The groups are shells around one centre, one inside the other: the same stretched ball of 6 dimensions in 6 sizes.
(in the rows, 128 means zero)
Some rows, each with its group after it:
[142  89 128 135 135 127 160 114 172  95]
j908
[102  82 130 152 173 124 185 136 179  92]
j195
[126 133 135 138 135 182 182 140 132  69]
j553
[137  70 132 125 147 111 124 130 147 117]
j553
[112  70 132 131 172 120 142 150 142 112]
j195
[ 65  61 138 164 194 101 176 137 167 122]
j274
[135 115 121 129 130 170 181 153 151  70]
j908
[111 108 156 169 147 124 164  90 164  96]
j814
[143 122 146 147 155 151 175  96 162  70]
j274
[117 109 147 146 173 147 162 127 140  85]
j711
[ 92  50 128 134 164 101 138 143 137 144]
j274
[ 79  69 134 165 207 108 201 128 191  98]
j908
[114  86 133 141 152 130 149 165 157  90]
j195
[ 91  58 136 142 184 103 154 113 140 140]
j711
[ 88  63 128 131 173 121 146 158 124 132]
j908
[115 124 143 152 158 163 186 127 150  70]
j195
[105  74 129 147 137 114 160 129 164 118]
j274
[122  86 139 136 180 129 148 143 149  92]
j711
[123  94 137 141 126 130 160  80 139 125]
j553
[128 123 143 154 141 154 180 121 165  67]
j195
[105 120 142 155 164 160 202 106 149  82]
j814
[ 98  82 120 127 127 144 164 137 116 134]
j711
[127  78 139 141 180 113 150 128 169  94]
j553
[126  67 114 105 147 137 140 157 117 126]
j274
[104  63 129 141 150 106 160 105 153 137]
j814
[ 72  70 130 157 183 117 192 129 162 119]
j814
[158 132 125 117 106 186 173 113 123  80]
j553
[165 114 127 123  97 156 145 129 149  81]
j711
[102 109 155 164 189 136 185  92 156  89]
j908
[140 126 127 130 130 177 192 113 141  76]
j711
[ 69  67 130 155 166 116 177 144 153 126]
j553
[109  72 140 140 146 110 130 122 135 132]
j814
[118  96 137 151 170 132 173 143 179  73]
j195
[114  54 127 129 187 104 139 158 158 112]
j908
[ 93  56 129 145 147  97 144 141 158 134]
j274
[128  58 119 127 145 106 141 148 169 114]
j908
[ 98 109 156 175 170 128 183  96 172  87]
j814
[141  82 121 115 131 137 151 115 133 119]
j195
[102  88 136 160 170 122 188 122 185  89]
j814
[ 84  42 130 146 206  89 154 160 173 119]
j711
[117  66 122 127 170 120 149 169 159 100]
j195
[ 89  65 118 140 182 124 193 144 164 112]
j711
[106  89 115 119 122 157 162 156 110 122]
j908
[104 115 139 147 169 162 191 129 139  82]
j274
[103  97 131 147 185 146 202 131 165  82]
j274
[150 109 117 114 122 169 171 132 135  87]
j814
[129  98 121 125 159 157 170 175 152  71]
j553
[ 94  81 140 163 145 110 160 133 172 108]
j553

New rows. What belongs after each?
[122  89 141 147 167 122 150 140 167  86]
j195
[132 112 127 134 121 159 174 128 147  86]
j195
[145 102 131 116 113 152 131 123 110 114]
j195
[135 122 136 143 148 162 190 109 157  71]
j195
[105  99 137 152 195 141 203 117 169  80]
j814
[109  74 111 121 158 143 171 176 144 102]
j814
[137  93 122 128 121 141 163 128 154 100]
j814
[115  94 138 143 151 135 145 167 153  85]
j711
[132  87 143 147 150 114 146 110 168  99]
j195
[132  85 139 145 123 111 144  90 163 118]
j908
[ 96  98 150 167 178 125 168 142 172  80]
j711
[134 122 125 119 110 180 166 130 108  98]
j814
[137 102 132 115 106 153 125 128  98 122]
j908
[122 117 134 139 173 166 187 147 151  63]
j814
[130 100 120 115  98 160 146 144 110 116]
j814
[101  88 121 124 140 152 172 130 110 129]
j711
[163 100 114 105  92 158 142 139 130 100]
j908
[104 104 155 164 150 126 155 107 150 103]
j553
[164 123 135 123  87 162 136 115 128  90]
j274
[124 104 150 157 178 128 172 100 173  79]
j814
[ 88  36 113 125 194 103 160 168 152 133]
j711
[141 123 129 134 116 168 180 117 147  79]
j553
[107  70 127 140 150 116 144 174 165 102]
j553
[ 87  55 127 142 190 106 175 121 157 131]
j274
[128  72 112 107 132 139 153 132 121 131]
j814
[133 122 138 133 105 164 149 123 117  98]
j274
[123  75 120 114 171 139 159 143 130 111]
j274
[148 120 134 123 117 167 143 141 122  84]
j195
[121  92 115 106 126 165 155 146  95 125]
j908
[125  78 134 129 149 121 147  98 134 129]
j274
[102 104 135 141 158 154 182 116 127 107]
j195
[ 99  99 134 147 183 147 200 112 150  95]
j274
[159 100 131 112  98 145 119 112 114 118]
j553
[127  76 121 116 110 132 127 147 120 131]
j195
[140  87 118 106 142 152 154 128 116 115]
j274
[160 128 141 121  94 168 138  90 105 104]
j908
[ 88  80 126 139 185 139 190 132 138 114]
j274
[135 113 126 133 134 163 183 129 152  78]
j274
[ 85  52 137 151 186  91 148 141 162 129]
j274
[120 114 148 150 158 146 175  85 140  97]
j274
[142 124 153 153 135 144 154 105 160  73]
j814
[100  81 138 144 161 125 143 168 146 102]
j908
[102  86 126 132 189 147 179 164 142  90]
j814
